All groups share one centre, and each spreads out both ways along 13 directions, with some noise.
In the rows, 100 means zero.
Known rows, each followed by its group:
55 86 98 116 81 78 75 92 142 123 123 90 116 82 102 75 99 60 91 89 92 109 -> monus
108 134 88 56 84 113 96 93 122 100 112 100 127 122 97 84 123 84 103 92 72 113 -> monus
108 124 96 86 122 120 119 103 100 111 113 106 120 156 108 92 92 101 80 56 87 94 -> latav
97 103 82 78 86 102 117 93 89 150 68 115 71 131 116 93 115 138 88 80 109 125 -> mup
97 91 83 88 101 101 90 80 155 138 92 111 84 120 74 106 89 69 123 97 130 68 -> Pomu
94 141 109 103 77 113 110 101 106 110 110 123 116 99 133 91 90 68 66 64 80 66 -> fazek
97 112 109 103 117 77 103 119 121 118 126 123 125 109 121 111 90 86 74 77 71 108 -> Pomu
117 112 95 112 138 109 113 111 122 66 126 84 145 114 95 106 120 84 103 97 86 65 -> gono
117 134 120 94 103 135 118 86 95 77 98 103 78 107 104 138 114 77 113 97 102 59 -> monus
97 86 114 117 118 71 74 115 139 123 84 98 90 104 94 82 78 85 96 85 122 63 -> gono
124 155 130 79 99 104 91 104 143 100 105 102 106 104 138 86 117 72 131 74 77 94 -> latav
89 102 95 114 112 91 101 100 98 87 119 94 129 115 77 135 106 109 80 124 95 101 -> latav
107 120 69 59 88 128 82 121 86 81 105 120 113 70 98 105 131 85 131 120 87 144 -> latav
99 97 92 112 103 95 101 134 89 107 88 131 124 121 103 88 97 72 121 80 111 91 -> latav
93 106 107 97 88 96 93 62 112 103 96 78 66 105 79 107 114 113 123 113 121 91 -> monus
97 99 50 72 69 141 104 90 89 103 111 76 99 63 93 130 100 113 53 99 94 112 -> Pomu
101 69 89 131 93 87 127 120 94 109 99 96 92 97 86 106 99 71 145 77 93 129 -> Tezu
117 95 114 97 125 63 100 101 117 96 102 91 114 102 99 83 116 109 98 117 76 82 -> monus
108 103 130 92 84 60 98 91 72 88 83 132 100 94 103 87 125 114 115 135 73 116 -> Pomu
80 66 127 118 59 91 85 95 109 88 86 115 105 75 85 121 102 70 99 147 110 94 -> Tezu
97 130 74 87 101 98 120 90 78 118 113 141 75 87 109 98 98 92 105 87 64 125 -> mup
85 88 96 124 98 103 107 122 97 123 110 112 105 121 115 115 63 88 108 63 126 129 -> Pomu
85 111 84 70 80 99 101 95 74 134 101 134 104 123 107 102 74 99 57 79 96 105 -> latav
110 113 101 112 87 117 106 118 108 93 111 137 116 76 109 111 83 62 83 101 82 81 -> fazek
117 126 92 88 126 114 119 106 155 133 114 113 111 135 117 121 87 87 67 71 86 71 -> Pomu
110 81 92 123 95 71 114 84 139 124 98 120 96 61 112 126 100 76 131 102 124 79 -> fazek
97 98 103 80 117 110 84 95 92 82 106 85 96 90 92 114 114 120 83 126 96 99 -> gono
111 111 94 70 109 117 98 99 103 122 95 140 65 96 119 88 73 104 94 103 87 129 -> mup
102 121 81 72 129 108 97 110 116 113 97 167 87 94 98 113 103 42 139 106 84 91 -> Pomu
97 103 94 74 65 54 88 82 94 123 68 111 119 109 68 70 113 121 66 117 101 69 -> latav
114 76 117 99 125 120 123 77 152 104 93 88 71 123 97 83 117 94 128 130 94 76 -> mup
104 95 108 110 86 78 136 102 95 103 89 117 104 101 100 133 152 83 128 113 81 79 -> mup
95 104 79 133 115 92 104 94 111 83 118 85 118 61 79 95 103 116 70 129 78 88 -> fazek
98 92 98 117 120 77 112 106 135 138 93 88 106 168 88 62 94 131 92 88 90 115 -> fazek
101 101 112 84 36 80 82 100 77 124 79 124 82 78 102 115 58 97 76 86 117 122 -> fazek
108 69 116 75 95 110 99 95 84 91 112 128 102 79 126 144 90 103 63 128 102 98 -> Tezu
126 95 92 106 88 99 113 93 153 90 105 60 118 104 62 128 111 84 110 121 94 71 -> Tezu
89 74 143 124 81 82 110 105 76 83 62 123 89 98 97 83 135 81 123 130 94 66 -> mup
119 109 117 138 106 86 128 70 108 97 91 93 77 106 91 118 97 124 129 109 114 82 -> Tezu
84 110 74 112 105 131 97 79 109 112 102 108 83 102 101 86 71 96 115 93 143 91 -> mup
133 92 76 80 115 102 104 104 122 89 115 87 102 68 90 107 95 107 135 115 80 154 -> fazek
107 72 58 48 74 150 108 93 88 138 73 118 51 75 123 101 95 113 94 104 114 144 -> monus
113 58 120 104 76 120 124 106 158 113 88 80 84 94 111 121 94 72 75 111 90 68 -> gono
121 103 84 93 93 68 123 91 99 94 126 98 137 66 89 121 111 113 69 116 52 96 -> Pomu
118 121 110 70 109 133 95 111 110 75 113 102 110 104 111 93 92 51 106 77 81 76 -> fazek
106 99 96 89 80 132 90 108 96 102 100 143 101 77 123 141 67 74 105 97 140 109 -> mup
97 92 137 122 88 82 134 138 75 130 78 133 79 140 131 103 99 95 86 69 76 103 -> latav
104 94 105 94 98 57 88 111 103 117 97 93 116 85 106 152 116 114 74 89 113 77 -> monus
122 90 109 88 110 101 85 82 150 102 113 98 88 94 93 109 57 90 99 119 109 108 -> mup
84 105 114 130 125 76 86 82 120 100 121 110 98 85 106 141 106 147 89 142 121 114 -> Pomu
100 95 134 73 111 108 75 96 98 69 99 87 92 87 110 81 139 127 108 152 72 126 -> Pomu
63 96 99 137 129 100 82 105 85 92 116 99 84 79 86 136 97 119 67 129 113 90 -> Tezu
97 65 88 103 100 78 101 96 99 120 93 86 78 72 95 111 96 106 104 100 118 102 -> fazek
114 131 106 80 118 94 93 100 104 86 96 136 121 119 100 52 96 64 128 89 92 61 -> latav
92 95 81 118 92 123 120 100 110 93 110 95 100 57 112 126 111 88 85 104 89 79 -> Tezu
77 84 93 86 99 99 99 93 95 125 103 105 88 92 126 78 100 113 68 94 96 106 -> Tezu
106 112 63 39 82 132 106 75 85 110 82 126 80 112 97 84 135 104 150 110 98 162 -> mup
82 107 72 82 73 103 111 88 150 145 103 121 106 101 89 123 130 65 77 111 69 89 -> mup
82 74 107 134 90 104 106 87 137 107 105 109 111 111 80 92 82 76 123 125 108 94 -> monus
77 105 75 114 121 131 97 97 89 100 106 117 70 63 86 150 107 111 82 138 96 110 -> Pomu
106 76 80 79 108 105 78 149 94 91 101 121 141 89 96 136 86 57 105 87 131 92 -> monus
99 90 70 52 134 80 84 83 117 117 128 101 103 119 73 104 84 117 92 118 83 143 -> latav
113 126 99 86 71 88 109 82 96 121 81 106 89 84 112 67 105 112 72 91 74 75 -> gono
120 101 92 82 134 116 123 63 123 111 111 85 86 136 100 84 83 115 91 89 101 72 -> latav
94 109 106 91 74 103 107 90 66 76 108 102 122 104 93 109 109 94 89 106 88 101 -> gono
100 68 112 101 98 78 101 98 135 120 74 85 115 148 75 116 111 96 139 116 142 93 -> mup
63 81 122 116 106 130 124 96 65 115 89 115 58 137 120 138 119 85 102 89 132 79 -> fazek
106 96 110 103 132 132 101 104 46 57 88 97 42 79 97 64 87 98 124 108 85 96 -> monus
87 137 120 83 101 81 86 68 99 84 100 105 95 110 90 65 127 89 140 114 74 104 -> monus
72 90 137 119 84 78 87 97 106 108 97 74 98 156 89 82 84 97 91 79 109 96 -> fazek
82 86 107 114 101 80 95 107 86 103 88 76 86 133 77 95 102 146 71 117 88 126 -> Pomu
116 118 99 76 126 93 100 143 80 131 73 135 81 96 144 112 116 129 74 72 97 95 -> gono
89 96 94 97 71 108 111 36 95 95 123 82 85 97 78 113 98 131 89 128 92 113 -> gono
131 122 117 77 102 74 114 88 82 93 112 134 115 70 154 69 97 75 145 66 91 112 -> Pomu
126 90 82 108 106 81 144 105 75 103 121 97 118 98 103 132 98 127 108 88 82 145 -> Pomu
122 100 114 94 130 89 121 85 72 88 77 114 72 138 96 56 107 116 161 101 95 114 -> latav
129 56 92 51 112 108 109 80 146 88 120 75 129 103 96 128 118 93 85 134 98 74 -> Tezu
88 83 93 89 97 87 103 100 64 109 98 124 89 73 117 123 100 118 57 109 98 100 -> Tezu
103 91 135 95 133 95 112 73 140 108 121 99 71 127 101 99 91 80 106 108 67 84 -> gono
101 116 91 86 78 94 96 78 100 116 81 88 88 121 76 60 92 100 77 82 100 54 -> Pomu
114 121 90 91 54 94 133 60 79 123 101 115 77 78 119 107 105 96 124 73 89 117 -> mup
96 91 102 121 90 126 94 85 84 65 120 58 105 74 98 77 70 92 90 79 111 88 -> mup
117 127 110 90 96 117 132 120 58 83 97 148 107 90 134 93 117 73 100 85 47 98 -> gono
112 106 105 67 100 89 82 131 87 118 65 119 69 82 120 71 107 110 80 89 76 99 -> gono
106 94 103 83 86 118 98 118 79 82 86 86 98 109 99 58 114 91 91 93 68 93 -> latav
75 67 55 86 96 129 71 104 128 106 120 99 120 74 91 104 94 69 120 111 120 138 -> monus
124 111 111 46 85 121 90 114 101 126 68 105 102 131 131 87 102 123 60 81 112 94 -> mup
109 81 124 112 105 66 120 108 136 128 90 102 107 135 103 100 93 95 73 91 90 71 -> latav
102 112 85 122 75 100 117 119 77 140 84 123 92 85 131 109 88 115 82 56 122 105 -> latav
85 112 85 111 130 118 104 97 102 71 142 96 129 98 91 132 103 88 95 106 95 91 -> gono
104 88 102 89 83 94 102 109 107 117 63 123 77 64 102 126 131 106 101 142 103 102 -> gono
100 90 118 118 116 115 114 117 81 84 123 84 82 113 113 112 86 104 94 80 77 131 -> fazek
93 110 79 107 105 106 123 126 76 86 125 124 122 98 105 99 116 67 124 86 56 134 -> gono
80 48 86 73 84 98 85 90 69 78 118 95 122 51 101 91 114 91 58 129 76 101 -> Tezu
122 135 98 95 92 82 86 56 119 97 117 68 111 81 105 88 73 97 99 64 132 56 -> fazek
99 105 124 87 112 107 120 106 117 115 104 144 62 81 139 111 105 61 72 99 38 81 -> gono
97 126 90 70 58 113 90 113 112 121 81 99 87 100 88 107 124 99 90 106 73 123 -> Tezu
90 105 87 86 76 118 118 127 118 127 91 166 114 116 110 107 131 77 115 122 63 147 -> fazek
107 107 104 74 61 77 91 89 114 110 90 90 120 109 86 53 103 73 99 81 82 82 -> Tezu
86 72 116 122 109 49 80 113 108 106 97 95 112 112 82 97 82 91 111 94 119 91 -> monus
91 61 95 72 71 109 100 81 98 102 87 125 106 75 105 107 121 84 110 143 103 109 -> Tezu
83 153 119 106 71 95 95 85 75 104 102 105 91 115 105 117 98 94 95 62 103 85 -> monus
112 108 137 95 159 117 78 114 112 51 123 104 113 132 92 92 83 74 119 121 90 84 -> Tezu
79 125 68 98 74 155 104 79 102 105 117 99 119 123 90 129 105 120 93 111 123 123 -> fazek
84 126 105 104 82 116 85 75 81 69 114 56 98 99 70 84 93 109 74 103 89 88 -> monus

New rows, each followed by its group:
83 92 85 93 94 128 95 92 79 91 122 74 90 75 101 126 102 88 111 83 120 119 -> fazek
131 114 114 92 74 78 115 55 143 114 111 73 104 99 111 130 105 108 140 91 120 115 -> fazek
99 85 63 81 132 120 100 93 103 86 127 120 113 76 79 117 91 83 82 126 83 87 -> latav
130 137 83 51 110 93 97 88 133 115 129 132 107 95 103 113 81 83 99 93 67 118 -> mup
100 123 75 110 112 100 92 89 65 55 119 90 112 60 63 98 112 95 105 115 81 83 -> Tezu
141 90 84 69 96 146 123 85 122 107 86 60 61 112 106 71 89 122 120 86 94 123 -> gono
104 134 123 76 114 122 84 77 117 73 135 100 77 68 119 83 94 64 100 97 55 93 -> latav
122 110 79 93 152 112 87 93 72 55 110 83 103 62 86 130 115 115 126 121 129 67 -> monus
99 75 93 120 108 72 134 91 66 133 81 115 64 92 102 94 79 142 77 101 105 95 -> latav
88 79 137 143 87 59 98 125 101 115 87 85 89 101 108 101 95 104 110 83 104 120 -> latav
119 145 128 109 74 128 141 76 114 88 102 126 94 119 105 116 116 84 93 114 63 60 -> monus
105 65 110 123 118 58 139 119 113 115 115 92 95 103 98 148 122 92 118 101 60 129 -> mup
97 137 121 88 98 131 109 67 100 96 124 85 80 135 111 125 102 118 93 92 95 120 -> latav
93 131 112 71 37 116 93 84 125 111 94 109 121 138 84 124 112 68 105 96 104 90 -> monus
130 81 100 107 127 93 107 126 151 107 94 79 102 100 112 83 101 77 137 81 97 97 -> latav
136 102 94 75 119 107 126 86 130 104 84 131 110 96 116 47 111 105 100 129 65 70 -> monus
122 95 93 118 115 94 109 81 121 106 81 132 95 93 78 111 78 108 97 138 129 42 -> fazek
124 69 125 83 80 106 125 97 130 129 79 87 84 143 139 84 94 90 127 62 116 121 -> Pomu
107 97 81 76 83 94 92 98 130 104 128 85 118 79 85 131 105 77 101 107 74 124 -> mup
111 128 107 90 81 89 94 85 132 136 89 119 83 104 126 88 95 90 126 68 123 93 -> latav
102 89 104 97 119 58 97 94 89 123 95 76 80 105 104 116 105 139 102 93 117 116 -> monus
124 89 71 94 105 91 117 79 102 110 76 81 115 134 65 80 107 146 94 112 127 69 -> latav
86 89 95 139 93 117 98 105 79 82 130 90 121 83 106 131 76 110 107 89 134 135 -> Pomu
116 64 125 101 73 92 119 142 125 117 81 106 125 124 111 120 125 64 93 95 78 96 -> gono
83 103 131 90 89 108 104 91 84 100 108 98 93 168 104 92 82 89 74 78 81 108 -> latav
72 73 120 133 63 77 88 92 107 85 99 96 115 87 73 98 85 63 93 118 101 77 -> gono
93 53 117 106 79 67 114 72 81 103 80 94 81 85 99 54 119 118 125 122 87 117 -> Tezu
86 84 91 90 91 124 98 102 104 115 106 109 71 57 125 125 96 89 95 95 101 126 -> Pomu
62 61 87 125 85 71 123 120 83 120 93 100 85 98 82 127 145 92 101 117 62 125 -> mup
74 59 102 80 85 72 55 117 92 116 89 73 97 105 75 103 94 91 115 89 121 137 -> monus
90 98 77 101 76 156 110 91 103 90 112 77 91 60 117 105 111 108 80 108 90 122 -> Tezu
108 86 92 87 58 125 98 104 119 109 72 114 88 62 114 94 115 64 125 104 111 93 -> latav
110 81 83 113 86 102 107 91 113 88 116 54 111 103 79 103 78 100 122 81 121 119 -> Tezu
84 97 124 107 63 57 60 95 126 96 84 91 115 73 83 67 105 78 97 109 97 71 -> latav
97 86 114 90 110 106 100 122 130 102 114 99 103 99 119 129 118 99 83 125 71 127 -> Pomu
104 91 123 63 86 106 75 111 108 79 102 106 115 109 116 60 112 65 135 96 84 127 -> Pomu
79 90 86 120 88 109 127 65 98 101 82 105 75 100 78 93 145 91 158 133 103 99 -> mup
101 104 123 118 72 86 90 94 121 91 122 91 113 92 103 115 74 69 121 87 111 112 -> fazek
71 136 82 133 108 119 93 105 83 90 103 132 88 83 86 94 102 83 137 99 112 106 -> Tezu
98 77 83 125 108 104 126 88 118 104 110 64 97 111 79 123 125 113 128 108 105 113 -> mup
110 95 85 112 109 109 112 76 97 95 79 143 87 73 83 136 105 104 120 149 136 55 -> fazek
113 113 122 108 115 71 91 115 118 102 103 89 86 73 123 69 89 96 91 73 66 97 -> latav
89 85 143 86 63 55 70 74 98 86 99 70 93 67 98 101 127 59 125 92 101 80 -> fazek
84 85 126 88 73 111 105 130 81 110 90 88 105 171 97 75 97 89 92 71 89 127 -> latav
124 121 95 78 105 80 101 89 98 71 105 94 123 84 75 103 112 91 84 114 69 58 -> Tezu
109 99 94 66 52 101 84 72 107 106 112 113 91 67 96 97 60 77 115 91 108 139 -> mup
111 101 102 98 59 78 114 64 91 121 92 96 91 60 128 104 100 119 78 83 109 88 -> Pomu
106 81 116 106 119 64 95 82 103 92 98 64 73 87 84 77 106 137 108 122 77 116 -> latav
116 93 64 88 102 91 124 82 100 127 91 86 78 101 72 85 80 92 92 64 95 67 -> Pomu
116 94 130 90 98 70 85 97 99 97 83 89 90 139 75 71 76 119 94 106 92 113 -> fazek
69 118 104 132 100 104 86 92 69 99 99 117 88 88 99 117 93 142 88 115 127 118 -> Pomu
124 67 73 96 90 98 136 85 106 109 87 67 96 132 61 116 110 119 118 108 105 107 -> Pomu
103 88 78 66 79 127 103 100 77 113 90 113 67 41 119 137 106 92 88 106 107 97 -> fazek
99 98 107 90 54 83 114 66 52 109 83 94 90 122 91 87 88 140 99 93 112 134 -> gono
108 114 86 63 37 82 113 90 136 151 61 111 98 105 110 68 138 74 93 79 81 74 -> Tezu
101 93 105 115 89 41 108 67 122 112 108 72 97 100 65 104 113 119 100 117 84 95 -> mup
139 127 97 68 80 80 111 94 119 122 114 95 124 99 119 132 88 104 77 56 93 106 -> mup
94 118 123 139 83 80 74 96 115 63 87 67 114 79 84 70 120 87 136 106 117 69 -> latav
120 122 91 107 100 108 122 76 77 77 99 123 93 62 86 142 119 115 110 138 100 73 -> Tezu
107 43 152 109 62 49 108 102 94 109 80 107 94 102 101 122 82 95 91 119 95 111 -> Tezu
101 92 58 55 88 120 114 100 63 127 83 133 106 127 89 93 103 104 88 98 100 116 -> latav
68 109 69 110 82 126 97 94 61 102 77 108 55 75 63 100 86 96 61 100 111 57 -> Pomu
90 97 104 119 67 122 117 47 101 96 86 125 89 65 126 61 109 92 147 118 126 92 -> Tezu
106 66 84 87 78 86 111 76 90 102 79 108 93 92 85 86 125 96 158 129 101 131 -> Tezu
84 87 111 119 105 122 110 81 111 99 99 139 86 76 117 121 117 92 109 141 118 68 -> Tezu
101 83 67 75 134 81 106 101 99 113 96 99 93 99 94 56 141 115 120 110 66 123 -> fazek
99 145 114 86 118 80 95 90 83 84 116 113 117 127 94 85 106 112 75 102 65 84 -> latav
118 122 101 56 96 92 73 118 68 94 101 114 116 98 110 96 83 112 78 83 86 133 -> mup
113 85 96 136 69 107 135 70 120 99 95 89 79 71 88 77 85 77 123 109 87 80 -> gono
115 76 89 41 65 121 80 131 116 123 69 120 104 113 103 74 85 54 88 86 101 101 -> monus
72 95 80 141 104 89 96 84 63 109 114 93 85 75 98 112 81 139 99 95 123 136 -> monus
114 126 107 116 60 87 113 100 100 104 68 105 75 94 80 113 115 102 123 110 82 108 -> Tezu
110 95 91 105 81 103 116 91 108 120 101 81 99 107 101 96 81 93 62 67 100 62 -> Pomu
124 81 104 111 86 85 126 100 80 102 99 72 105 110 110 138 105 117 137 74 126 131 -> mup
100 108 96 101 72 111 110 89 85 70 110 118 131 64 103 133 121 97 102 143 100 106 -> Pomu
95 142 111 86 99 99 127 90 82 116 98 117 91 134 123 75 127 135 82 96 57 111 -> fazek
124 88 126 90 96 101 102 89 88 85 87 62 82 112 112 71 88 136 90 96 99 101 -> mup
77 110 125 106 91 84 121 59 104 109 123 141 78 111 104 87 79 55 111 95 59 98 -> gono
78 119 101 83 87 95 83 114 89 85 113 116 115 63 110 113 124 65 82 110 63 94 -> monus
122 132 95 104 140 96 104 94 102 76 100 128 113 120 84 56 92 104 125 120 88 83 -> fazek
85 120 64 115 103 125 104 91 71 89 124 82 102 79 103 103 88 111 83 74 108 104 -> mup
116 87 97 83 120 64 132 108 115 136 77 130 86 110 107 104 137 91 95 103 58 74 -> Tezu
116 102 90 83 73 88 108 97 124 107 113 93 121 82 92 147 118 78 105 104 79 108 -> mup
80 94 94 119 106 140 93 115 110 95 119 85 97 88 105 121 81 84 73 91 107 95 -> Pomu
100 113 107 89 130 108 97 86 134 133 104 126 101 151 121 90 72 95 107 64 136 81 -> Tezu
112 87 132 106 71 83 110 108 62 75 87 84 112 85 111 102 121 93 96 91 94 86 -> mup
